The rows of a group lie close to one hidden flat surface of 13 dimensions, which passes through zero. Surfaces can cross.
Known rows, each followed by its group:
[ 18  15 -20 -18   4 -27 -31   4 -23  47  17 -38 -31  10 -33 -35  36  -2
 -32 -26 -53 -18  -8] : Z
[-24 -11  28  -7  65   2  26  63 -59 -10  18   0   6 -43  51  -2   0 -12
 -15 -11 -22 -21  18] : Z
[ 41  26  36  40  23 -50 -24  52   8 -27 -28  20  16 -42  19  41  11   0
 -48  45 -73  25  31] : Z
[-19 -25  19  13 -18  -2 -20   8  31  -3   9 -80  18   9 -14  -2   9  21
  14 -27  41  37 -69] : F
[-12 -34  67 -28 -39  -1  27   3  43   0  -6  -9  48 -24   8  -4  13   6
  54 -15  18  23 -65] : D
[ -7 -33  -1   9 -25   5   7  30  -6 -35 -57 -27  31 -10  67 -14  12 -21
  24   3   9 -10  16] : F
[-45  -7 -17 -49  26  84 -16   9 -49  57 -30 -23  21  15  -7 -15  10  48
 -23 -23  23 -24  43] : Z
[ 19  27   9 -19  18  15   7  18 -32 -36  -8 -12   2 -24  33   5   6 -16
   2  -5 -25   7 -39] : F
[ -5  18  -7 -33  22 -66 -26 -18 -49  20  17 -26  -5  24 -14   0 -15  -8
   0  10 -14 -27 -16] : N
[ 18  11 -10 -46  54  15  -7  10 -76  11  -3 -30  17  -2  31   7 -18 -51
  -7  33  11  -3  11] : D
[ 27   3 -16  22 -10 -19  -9  20 -14 -53 -16 -12  -9  57  49  -3 -18 -20
   2   7  18 -55 -22] : F
[  1 -19  41  10  26  43  -2  44  74  30  -1  26   3 -27  -7  28 -28 -51
   3  48  69  34  68] : D
[-19   8 -57  18 -35   3 -26 -66  37   8   0 -18 -39  21 -62  -7  -2  12
  20 -13  22  48  18] : Z
[ 10  46 -47  36  19 -28  -1 -10  -3 -31  -8 -46 -84  58   4   6   7  67
 -33  48 -17 -34 -15] : Z
[ -28    4   15  -22   26  -16   -2   46  -12    8  -16    0  -32  -12
   22   -9    9   36    6  -19  -13 -100   30] : N
[ -8  39  33 -51  32  10  -1 -25   6 -40 -34 -33  15   9  18 -16  -6  35
  42   1 -10   1 -26] : D
[  4   2 -29  33 -38 -46 -19  -4  21   1 -18  -9 -28   8  -3  36  59   2
  -4  12 -31 -32  10] : N
[ 29 -25  24  -9  50  47  21 -37 -17  19  31  11  32   0 -31 -48 -43 -21
   5 -31  23  38 -11] : F
[ -3  21  30 -11 -14  20  34  22  28 -13  36  -5 -25  22   5 -36 -31  15
 -10   4  13  52 -46] : N
[ 10 -32  44  12 -35 -10  -3  38  41  37   1  53  46  -9  12   1  26 -20
 -24   7  -8 -32  53] : Z
[-30 -31  -2  34 -32   0  33   1  54  -2   7  -3 -23   4   5 -11  12  26
  21  12  50 -20  23] : Z
[  5  -3  -1  -5  14  68  -8   0 -30 -46 -16  36  41 -47   2  -2 -23  -8
  27 -89 -12  15 -19] : F
[-20 -19 -12 -22  37 -30  14   1 -68  51  18   2  -4 -74  -9  -9  -3  -6
 -15   7 -36   2  40] : D
[ 41  13 -37 -19 -14   9 -26 -61  -8  36 -35 -64 -21   9 -25  34  49  21
   2  51   7  -7 -45] : N
[-21  17 -39 -39 -16  77  15 -20 -42  37  26  19 -38  26 -17 -23 -31  50
  -6 -34  50 -77 -31] : Z
[-46 -33   7  13   4 -15  -2  46  40   9 -20 -39 -49  -7 -22  -2  -2  24
  27 -20  33   7  11] : Z
[-14 -22 -12  -1 -79  20 -27  30   1   1 -44  14  38  17  25  13  21   8
 -12 -26   0 -31  -2] : D
[-30  -8  13  41  21  32  21 -16  43  -2  55  30  27 -39 -18  20  -1 -14
 -14   8  21  98  32] : F
[ 11  -5  14   1  39  -7   0  46 -15 -47 -19 -33  12 -19  73  11  -3 -55
  24   9  17 -34   3] : D
[-20 -27  45 -21 -16   8  -5  48   9   9 -42 -11  41  -2  22  53  47  17
   8  19  -3  15 -20] : D
[-37  26 -20  15 -12  -3 -43  -7 -28 -44 -14 -13  54  48  17  18  25  36
 -35 -30 -27   8   0] : F
[-16   6  24 -24  43   9  45 -28 -42   7  15  51  11 -40 -16  11  -6  46
  -9   5 -49  35  -2] : D
[-29   5  12 -21  35  30  18   7 -36   3  18  38  -6 -10   3 -32 -55  30
   7 -37  22 -47  15] : N
[ 27 -14 -26   1 -20  43  -1 -27  22 -25 -56  91   2  25 -19  -5 -42 -34
  49 -26  15 -19  66] : F
[-13   0 -10  22  22 -30 -40  33   5  16  -2  15 -41 -11 -54   8  57  16
 -10 -71 -76 -30  16] : F
[ 20  -2 -25 -18  51  46  12   7 -69 -19 -62 -37 -11   3  44 -38   7   0
  -3   2 -28  15  10] : F
[ 37   0  67   5  -3 -51  21  -9  62  -4 -17  51  31  13   3 -21  47   9
  -2  17 -78   9  23] : Z
[-12  21 -33   2 -12  19  -4  24 -38 -32 -45 -31 -22   1  51  42   5  33
 -16  43   5 -18  -9] : F
[  3  26 -48  47   8  37  16 -66 -29 -24  25  20   0 -65   1   3 -12  27
 -28  -1  -3  20  20] : Z
[-30 -10  20   7  21 -14  47  -8 -13 -50  -7   5  27  11  63 -12  30  -4
  30   4 -17 -15  22] : Z
[-25  58 -49 -13 -24  71 -23  14  -4 -15  -8 -10 -17  45  18  20  51  13
 -37  -4 -27  35  -5] : N
[ 27 -42  25 -17  56  13   5  52 -36  50 -28  19  -4 -49   3 -17   8 -16
   1 -27 -23 -60  40] : F
[ 36 -21  25 -27  33  24   9   7 -33   3 -19 -17  20  18  13 -59  -4 -10
  13 -41 -11 -21 -23] : Z
[-24 -39 -14  30   7  17 -16 -40  -6 -17 -14 -21  70  -8   4 -44  23 -13
  16 -58   0  15  38] : D
[  5   8   1  -5   0  38 -16  47  23  -3  -8 -47  -7  18  20  -9  34 -30
  -4  -5   6  32 -18] : N
[-20 -40  35 -20  -1 -41  44   2  -4   2 -27  -6 -15 -36  14 -16 -37  30
  49  22  28 -14  -6] : D
[ -4 -21  20 -23  43  29 -42  20 -26  31 -29 -41  50 -25 -18  11  74 -10
  -3 -61 -51  21 -11] : N
[ 18 -31 -34  22  48  39  -9 -41 -16  70  38 -55 -14 -21 -55 -51 -11   3
 -36  -5  35  44  25] : Z
[-28  26  14 -30  -6  -2  22  13 -10 -10  74  36 -11 -28  -5 -26 -59 -31
  13 -35  16  21 -27] : N
[-24 -55   6  26   7  61 -22  24  42   0 -16   2  28   9 -32  -2   8 -17
  27 -74  46  24  20] : N
[ -5  20  -6 -34  69   4 -29   3 -43   5 -19 -23  -1  76 -19 -20 -36  13
 -13  -4   6  -8  17] : N
[ 15  -6 -26  27 -26   0 -17  -2 -11 -32 -23 -42 -11  63  15  -1  17  25
  -3 -15  13 -30 -47] : D
[-49 -31   9  16 -14  -5  37  19   8  13  53  15  10  18  23 -51  29  -9
 -12 -38   3  -5  26] : N
[  2  26 -37  33  18  24 -45  -9  46 -53   5 -40 -35 -36 -22  23 -28 -32
  38 -29  55  -5 -11] : D
[-49  21   2 -22  17 -34 -36 -12  10 -23 -34 -43  38 -29  20 -21  49  -2
  23 -16 -43  -8  72] : D
[ 26  30  43   9  -5  -6  21   4  64 -31  19  28   9  74  26 -29  25 -19
  -4  19 -15  -1  -2] : D
[ 39 -68  48  26  66  53  12  18   8  12 -42 -12  35   1 -13 -33  -2  18
   5 -39   8   8  12] : N
[ 50  29 -44  12  22 -35 -23 -30 -29   7  11 -30 -17   7   5  20  56 -53
 -34  54 -47  -3  -1] : N
[-28  -2  -3 -19 -25  -2  -4   5 -38  22   4 -99   2 -18  17 -13  10  66
 -29  16  13   9 -64] : F
[ 19   5   6 -39 -33 -10  31 -35 -10  -3 -27  30  10  13  25 -49 -36   5
  17  31  -7 -22  26] : F

New rows. What belongs after each?
[-33  27 -38  35 -10 -37  29 -13  -2 -20  53  32 -48 -62  12   3  31  14
 -12 -10 -43 -24  22] : Z
[   0 -100  -10   38    1  -15   39   -3  -61   24    1  -12   57   25
   33  -29   18  -18  -21   -3   10    9   19] : D
[-28  30 -15 -38 -24  47   7  12 -55 -25  36 -12  -4  44  13 -23 -36  21
  -4 -50  16  -2 -80] : N
[-30  -9  10 -34  27 -48   4  11 -51  38  48 -23  11 -15   4 -32  28 -17
  -9 -26 -32 -46  -2] : N
[ 27   5   5 -14  -1 114  19 -32  11   0 -17   9   2  -6 -30  -6 -61  36
  24 -16  66  48 -49] : N
[  5   2  15  27  21  48  23  -6  18 -42  31 -30  25  -5  27  14 -32 -25
   5  15  62  70 -49] : F
[ 14 -48  -3  16   6  12  25 -49 -27  31 -12  -2  40 -14   1 -11  34  33
  -5   4  -2 -27   3] : N
[ -8 -26   4   9  20 -67   4  13   9  45  28 -50 -20  19  -9 -63  79 -32
  -6 -15 -48 -14  31] : Z
[-21   0 -40  29  20   3  -6  29 -14  19  42 -49 -65 -68 -31  31  56  -5
 -19 -27 -34  43 -37] : F
[-36  14  -5 -21  48  32 -20 -15 -32  -6 -44 -45  16 -54 -17  25   1  44
   4   0 -12  73   8] : Z
[ 17   0 -14 -16  19  -7   3  -8 -65  47  60   4 -12 -20  -7  -4 -33  -4
 -35   4  17 -50 -24] : F
[-32   7  49 -12 -51 -15  19  49  56 -20 -17 -10 -29   9   3 -13 -23  60
  19  -4   8  23 -44] : N
[-34  10  -5 -56  19  16  -9  16 -50  26  19  11  -9 -55   2  -8 -21  10
  29 -56  17 -96  -2] : N
[-28   8 -33  43 -64 -11  -5 -18   3 -51 -65  49   7  38  18  45  20  77
 -17  17 -22 -23  35] : N
[ 21  43 -60   9 -11 -14 -19 -32 -54 -40 -15 -13 -17  14  22  -5  22  14
 -17 -15 -56 -37 -15] : Z
[-23 -21  -3 -10  10 -58  11  41  -5  48  66 -17 -28  58  11 -23  43 -66
 -10  10   2 -39  20] : Z
[ 15  19 -13   7   6  -8  -4  23  25  -6 -12  34 -79  -8 -29  30  14   1
  16 -10 -31 -18   0] : F
[ 14   1   5 -27  57   8   8 -19 -52  -7 -21 -49  16  29  22 -43  28   4
  -1  -3 -33  -1 -13] : Z
[-20   4   8 -23   3 -72  25  27  -7 -34  28 -20 -41  33  29 -12  19 -47
  52 -14 -20 -25 -50] : Z
[ 15  24  36 -17  17  -8 -10  43   9  26  -9   0 -23  41  -2  29  -8  36
 -36  50   2 -20 -12] : Z
[ 38  -4  53   4  17  10   2   7  60 -23 -38 -58  13 109  18 -64  20  23
  17  11  23  -3 -23] : D
[-20 -17 -26 -17  23  59 -28   6 -26  37  -4 -28   2 -35 -41   0 -41   0
   0 -33  45  39   6] : Z
[ 12  12   2  -9  48   0   2  10 -41  20  29 -29 -13 -37  -5  -5   0   2
 -24  -1 -20  12 -23] : Z
[-10  22   8 -59  -6  17 -26   6 -29  31  19  -5  17 -27 -17  49 -23 -12
   2  -1  27  21 -49] : Z
[-30 -48  -2  13  13 -55  67 -14 -50 -47 -26  20 -10 -42  52 -17 -45  27
  42  14   0 -36  17] : D
[-17 -28  27 -11 -15 -12  -9  69  -9 -12   1 -27  12 -53  35  -6  20 -36
  19 -60 -14 -31 -39] : N
[ 17 -56  18  -4  30  50  -5  32 -26 -14 -49   1  45 -17  27 -19 -14 -31
  27 -47  20 -19  14] : F
[-16 -17  -2  17 -29 -59 -10   0  34  13  44  17   6 -49 -28   3  27 -70
  14 -19 -28  47  24] : Z
[-51  32   1 -34 -41 -20  15  56   5  12  34 -31 -44 -16  51 -18  46  -4
  -7  11 -13 -48 -12] : N
[  4  78 -14 -15  -1  11   5  15   3 -11  47  36 -57 -40   4  16  26 -16
 -24   0 -61  12 -10] : N
[ -1 -26  28  17  40 -18  -5  28  16  29   0  -9 -25  19 -29 -22  51  37
 -11 -50 -48 -33   0] : N
[-11 -15  22   2 -35  47 -22   6  50 -19 -37  37  30 -56 -38  38 -25  15
  37 -49  20  58 -21] : N
[-37  -7   3 -27 -38 -22  29 -42 -36  21  26 -13  33  48   0 -29  10  56
 -20  10  -6  16 -39] : N
[  0 -25 -15  42  17  23 -18 -19  11 -56 -28 -57  31  38  17  -4  18   2
  24 -32  31  10 -18] : D
[ 60 -24   5  44  25  30   4 -17   6  16  35  29  23 -22 -23 -28 -50 -43
 -32   2  24  33  21] : Z
[ 43  12  -3 -12  -6  21  -4 -12 -32 -14 -27  -1   9  -9  11 -26  -3  20
   0 -32 -34 -30 -35] : Z
[ 38 -32  16   0  42 -21 -14  -6  -6  19 -29 -40  18   2 -15  -6 -25 -27
  21  18  25  -7   0] : N
[-12  14   8   2 -43  34 -25  -5  66  15 -27  31  -2 -15 -43  -9  -7  44
   2 -27  10  10  36] : D
[  2  13   8 -20  19  21  27 -44 -32 -46 -10 -22  43  -7  41  22  -5  -7
  33  23  16  24 -45] : Z
[ 12 -22  -8   6 -36 -18  -7  41 -11  34  46   7  17  -8  23   2  27 -91
 -21   4   5 -12   3] : D
[  6   5 -14  -8 -27  19   3 -57  30  20   1  -7 -13  22 -44 -24 -14  22
  20 -15  33  13 -27] : Z
[ 11 -26  23 -17  69   9   0  34 -33  44 -10 -31   8 -16  10  -8  34 -19
 -16   7 -13  -5  18] : F
[-16   9  -7  -3 -10   3 -34  34   6 -12 -39 -25  17   7  28  27  43 -11
 -12   5 -31  19  21] : N
[ 20   6  42   4  52 -34   7   6  19  26  48 -51  -9  27 -26 -24  22   4
 -25  10 -17  26 -41] : F
[ 16   8 -17 -34 -13  32 -35 -11 -17   3 -59 -51  14  56   2 -53 -14  29
  -1 -15  17 -28  -3] : D
[ -9   2 -20   1   1  -7   1   9  12  40  40  35 -31  96 -27  -8 -13 -29
 -32  28  33 -22  41] : Z
[-11 -17  -4  16  -5 -33  -7   5 -40   1  22  -5   7  11 -14  -7  54  40
 -12 -80 -64 -50 -50] : N
[  2  10  -2  23 -45 -66  31  -7 -13 -34  -1  29   4 -21  57  20   1  12
 -19  62 -34 -17  17] : N
[ 15 -19 -13  48  -5  17 -50  59  -5 -35 -76 -27  17 -57  25  20 -14  13
 -13 -20  -4  10  23] : Z
[-41   1   8 -32   6  11 -31  23 -22 -41 -85   4  60  53  41  51   8 -15
  23  14  -6  24  40] : Z
[  6  -1  40 -16 -44  -7  17  36   7  23 -10  43  10   9   7 -17  27  46
 -25 -19 -54 -18 -12] : D
[-20 -38 -36  32  35  11 -14  29 -83   8 -36 -15  32  18  25  44  45  10
 -56  11 -31   4  32] : D
[  1   6  32  -2 -34  16  -7  54  38  -4 -23  22  -1 -34  10  -1   4  16
   5 -28 -17 -31   1] : D
[-17  19  -9   4  17   1 -29   6  27 -39  -5 -43 -27 -62  -1  35 -19 -21
  54 -16  35 -10 -17] : D
[-44 -39 -17   0 -35 -31   4 -31 -19  20  -1  10  40 -18  16   1   0   2
  17   6  34 -55  39] : N
